The same things were measured in two ways. Each way mixes the same 9 hidden numbers, adds some noise and spreads widely along 6 directions of its own, which tell nothing about the thing.
(in the rows, 128 means zero)
Some things both ways: the first way, then the second way.
[ 88 124 128 137 108  93  86 117  96 120 133 120 117 137 131 119 148]
[132  98 124 115 127 139 104 153 167 128 122 151 161 155 129 164 132 113
 152]

[170  64 137  86 124 122 132  98 128 142 132 100 168 124  98 128 146]
[127  92 152 147 155 129 136 145 130 134 150 102 112  73  91 113 151 168
 130]

[ 92 143 186 147 136 128 141  72 113 128 156  84 115 109 103 111 136]
[153  78 133 151 160 134 136 172 149 115 125  95 110 115 113 119 152 134
 133]

[172 115 126 140 122 115 115 123 137 139 107 134 123 151 128 120 133]
[ 97 143 114 153 155 150 130 202 133 142 150  86 121 137 122 105 108 135
 158]

[144 112 138 153  90 100 124 132 155 104 109 183 125 143 157 131 121]
[ 99  89 108 144 214 135 202 155 145 180 103  94 160  77 211 120 151 184
 180]

[171 115 156 159 121 131 147 111 123 143  98 140 154 134 116 140 120]
[128 101 128 135 190 103 147 150 114 146  90  99 100  93 185  99 103 159
 140]

[ 93 126 154  81 134 109 107 127 154 104 175  96 106 121 112 150 150]
[127 108 119  85 182 115  90  93 114 118 122 118 137 115 169 153  97 140
 104]

[ 72 121 121 100 121 107 156 145 121  85 121 109 128 130 140  82 127]
[169 136 122 113 104 103 106 145 141 120 123 128 117 146 129 150 111  97
  87]

[ 67 143 169 158 125 117 122 104 117 118 158 141  58 115 152  90 103]
[126 153 119 160 164 180 155 129 150 134 151 132 188 120 136 140 164 142
 139]

[173  97 129  67 139 147 115 135 178 136 184 127 111 137 102 175 150]
[ 91 121 110 145 135 127 148 182 123 127 162  54  85 118 105 113 150 132
 112]

[149 161 111 151 142  85 134 107 132 123 104 126 114 153 118  86  98]
[130  72 135 115 165 105 170 143 127 133 101 135 127 112 169 121 158 165
 130]

[141  78 129 121 117 127 120 145 163 121 152 160 110 123 137 158 108]
[122 145 130 124 164 128 149 134 130 156 130 107 160 116 156 163 153 168
 105]

[141  86 143 139  93  93 100 101 136 129 119 150 136 126 150 115 150]
[106  82 134  70 203 152  95 120 159 126 116 152 147 115 152 186 164 164
 144]

[114  77 133 106  89 118 109 158 158 113 136 167 110 127 161 114 129]
[150 126 107  64 174 142  76  90 148 110 165 155  76  97 162 204 121 125
  78]

[165 161  95 116 184 127 150 137 157 104  86 104 101 162 116  93  90]
[123 142 122 133  87  98 129 180 127 156 170 102 103  98 107 140 141 108
 119]

[137 116 158 147 131 159 157 132 136 141 143 116 119 128 132 121 136]
[163 105 109 129 158 120 145 153 133 115  87  79  77 112 144 113 131 102
  93]

[139 153  96 107 133 111 128 157 109 138 105 144 149 167 121 112 121]
[108 137 134 150  64  70 101  97 128 132 105 144 139 129 137 120 133  77
 127]

[ 98 153 136 130 112 115 163 166 100 110 122 175 144 150 155 112 111]
[118 114 131 142  88  86 149 101 140 160  82 162 160 103 166 133 155  97
 147]

[137 113 150 157 146 132  92 127 129 141 148 158  58 120 151 166  93]
[113 158 113 119 148 122 150 131 121 163 139 117 144  99 165 151 131 145
 113]

[177 145 146 119 135 130 154 127 142 149 129 131 162 150  98 117 121]
[106 120 137 174 118  94 112 148 136 123 120  85 103 120 122  90 128 122
 136]

[145 137 112  75 170 138 145 137 169  84 110  73 122 145  95 116 127]
[119 120 130  77 155 135 113 170 121 151 140 133 147 124 133 177 143 144
 126]

[114 169 107 148 137 151 149 147 129 115  73 121 118 168 124  87 129]
[152 118 111 139 141 161  99 110 142 129 154 146 144  93 144 179 150  76
 138]

[125 112 132 127 119 106 159  92 115 105  95 172 127 130 167  94 119]
[106 102 123  88 121 111 144 192 166 139 139 117 111 148 122 172 187 143
 113]

[153 151 169 192 148 134 147  79 124 145 149 168  64 127 148 116  88]
[101 142 123 176 133 111 175 124 126 146 135  92 113  86 141  86 133 149
 121]

[ 87 141 144  54 145 149 140 146 149 104 180 127 114 129 112 177 153]
[112 126 109 145 111 100 117 111 125 131 155  77 133 112 132 146 140  99
 104]

[187 115  85 104 128  98 115 148 161 119  76 112 147 166 108 130 140]
[101 127 127 177 116  93 112 175 109 156 150  56 120  90 116 104 126 110
 155]

Other things, the second way, with their names:
(96): [117  84 121 149 126 107 140 148 156 123 107  91 118 128 139 144 191 104
 125]
(230): [120  95 126 138  74  67 101  97 120 141 148 116  96  75 134 159 157  74
 111]
(219): [140 130 115  93 138 131 108 144 122 124 148 114  68 118 117 162 110 118
  76]
(279): [126 136 122 152 110 125 111 158 123 141 148 108 125 116 109 122 105 101
 135]
(379): [112 183 131 132 168 116 126 159 122 136  89  93 172 161 162 123 150 152
 114]
(305): [130 120 142 143 153 131 102 156 154 120 132 124 117 135 117 115  99 156
 137]
(15): [128 116 127 105 176 147  88 158 113 119 149 136 102 122 148 160 145 123
 131]
(38): [ 93 121 120  88 128 108  77 172 155 123 167  93 124 155 117 190 167 128
 109]
(284): [142 142 128 123 126 101 121 126 102 131 125 132 109 103 152 137 158 103
  99]
(29): [ 92 131 131 158 130 118 136 197 116 167 171  62 152 110 109 134 155 146
 151]
(336): [130 132 121 145  94 120 162 132 157 131 122 121 141 133 120 147 180 107
  98]
(464): [111 161 128 125 110 112 110 181 118 154 168 129 103 121 120 139 111 125
 129]
(381): [102 126 154 147 100 119 116 199 149 141 159 134 153 158  90 145 168 145
 154]
(298): [106 126 117 187 112  90 183 139 140 160  79 105 108  87 174  87 177 102
 152]
(109): [122  98 120 151 179 149 129 108 149 111 122 115 121 109 147 116 127 138
 134]
(6): [ 92 143 122 129 105 106 122 150 156 150 121 148 144 129 144 120 130 115
 158]
(401): [121  99 113 151 134 131 136  93 162 132 141 126 125  91 149 153 149 117
 129]
(310): [103 122 110 112 125 110 118 131 136 126 169  99 108 126 131 158 133 127
  99]
(434): [113 112 133 192 116 106 169 147 116 173  93  94 149  60 147 113 214  93
 167]
(176): [141 192 112 139 142 145  82 186 149 126 139 106 109 151 125 115  77 101
 127]
(164): [128 151 120 143 140 121 105 191 107 140 138  76 131 139 139 145 148 103
 124]
(316): [153 101 127  88 148 141  99 131 148 108 151 162  95 130 146 210 185 112
  94]
(346): [162 103 120 144 103 127 150 185 118 126 179 120  59 108 106 138 145  95
 104]
(236): [121 153 123 203  82 104 142 129  98 159 117  78 135  72 116  92 139  68
 135]
(322): [139  89 133  84 168 134  77 134 141 107 132 157 131 153 154 188 135 126
 123]
(69): [111 136 108 173 184 143 108 135 129 137 165  84 138 103 165 117  88 141
 159]
(392): [ 88 125 140 139 129  84 146 154 127 169 128 116 129  96 158 136 173 154
 144]
(450): [108 137 138 177 120 137 134 139 138 122 104 102 168 153  98  91 108 130
 135]
(145): [130 173 129 149 122 161  67 156 142 110 169 109 160 164  83 145 107 104
 118]
(168): [118 107 125 142 150 151 122 139 177 115 152 144 106 133 127 142 130 146
 136]
(197): [132  91 130 122 141 107  97 123 145 103 155 106  87 117 127 171 169 125
  91]
(432): [153 158 143 201  95 120  87 113 128 137 131 123 151 101 111 118 106  83
 139]
(365): [144 101 112 108 106  86  92 165 133 110 150  97  67 131 120 137 109  85
  98]
(7): [ 99 141 121 117 154 151  60 143 162 134 198 126 142 138 127 198 112 141
 139]
(112): [129 119 133 157 126 116 140 119 112 120 136 135 103 110 130  91 101 131
 119]
(307): [165 104  93  89 252 148 157 107 119 101 121 121  77 116 234 137 103 165
  85]
(240): [126 137 143 156 137  89  98 115 138 140  94 109 162 111 157 125 146 124
 136]

Some of these things the first way, each followed by its name:
[156 118 144 121 118 162 157 106 127 139 138 160 163 148 100 110 134]	(168)
[ 94 159 165 116 177 190 152 115 128 121 152  79  82 126  94 154 139]	(236)
[119 154 166  55 139 105 165 172 126 115 165 134 184 135  94 140 103]	(381)
[104 158 135 165 137 152 173 108 117 110  92  94 130 145 103  79 121]	(432)
[128 115 149 130 118 137 148  85 122 135 124 153 136 123 119 133 133]	(197)
[122 140 141 116 140 129 124 106 150 115 166 155  78 134 138 145 128]	(310)
[166 144 162 182 139 117 140  83 125 145 129 114 127 137 107  92 104]	(305)
[155 142 109 109 130 119 121 153 130 140 113 118 163 163  89 130 127]	(322)
[139 115 182 135 114 157 138 103  96 176 158 150 153 128 114 148 149]	(109)
[176 133  73  94 157 150 150 171 138 130 102 111 140 178  83 121 112]	(346)
[150 158 165 183 136 153 172 110 113 159  90 176 117 139 141 107  92]	(307)
[114 149 158 130 162 190 140  98 109 149 122 128 111 126  86 146 112]	(316)
[117 119 119 120 148 147 134  81 109 130  94  79 119 133 103  91 147]	(145)
[ 84 175 175 137 132 150 136 145 180 102 188 150  69 132 119 129 108]	(298)
[ 82 119 160 190  62  90 112 129 140 107 191 213  70 131 192 123 128]	(401)
[ 83  70  94  83 122 168 114  85 119 112 137 126  99 122 114 128 157]	(336)
[ 80 106 197 109 137 138 136  84  96 143 111 126 124  80 129 136 112]	(379)
[158 166 185  74 182 169 175 149 128 144 131 153 169 128  81 185  87]	(392)
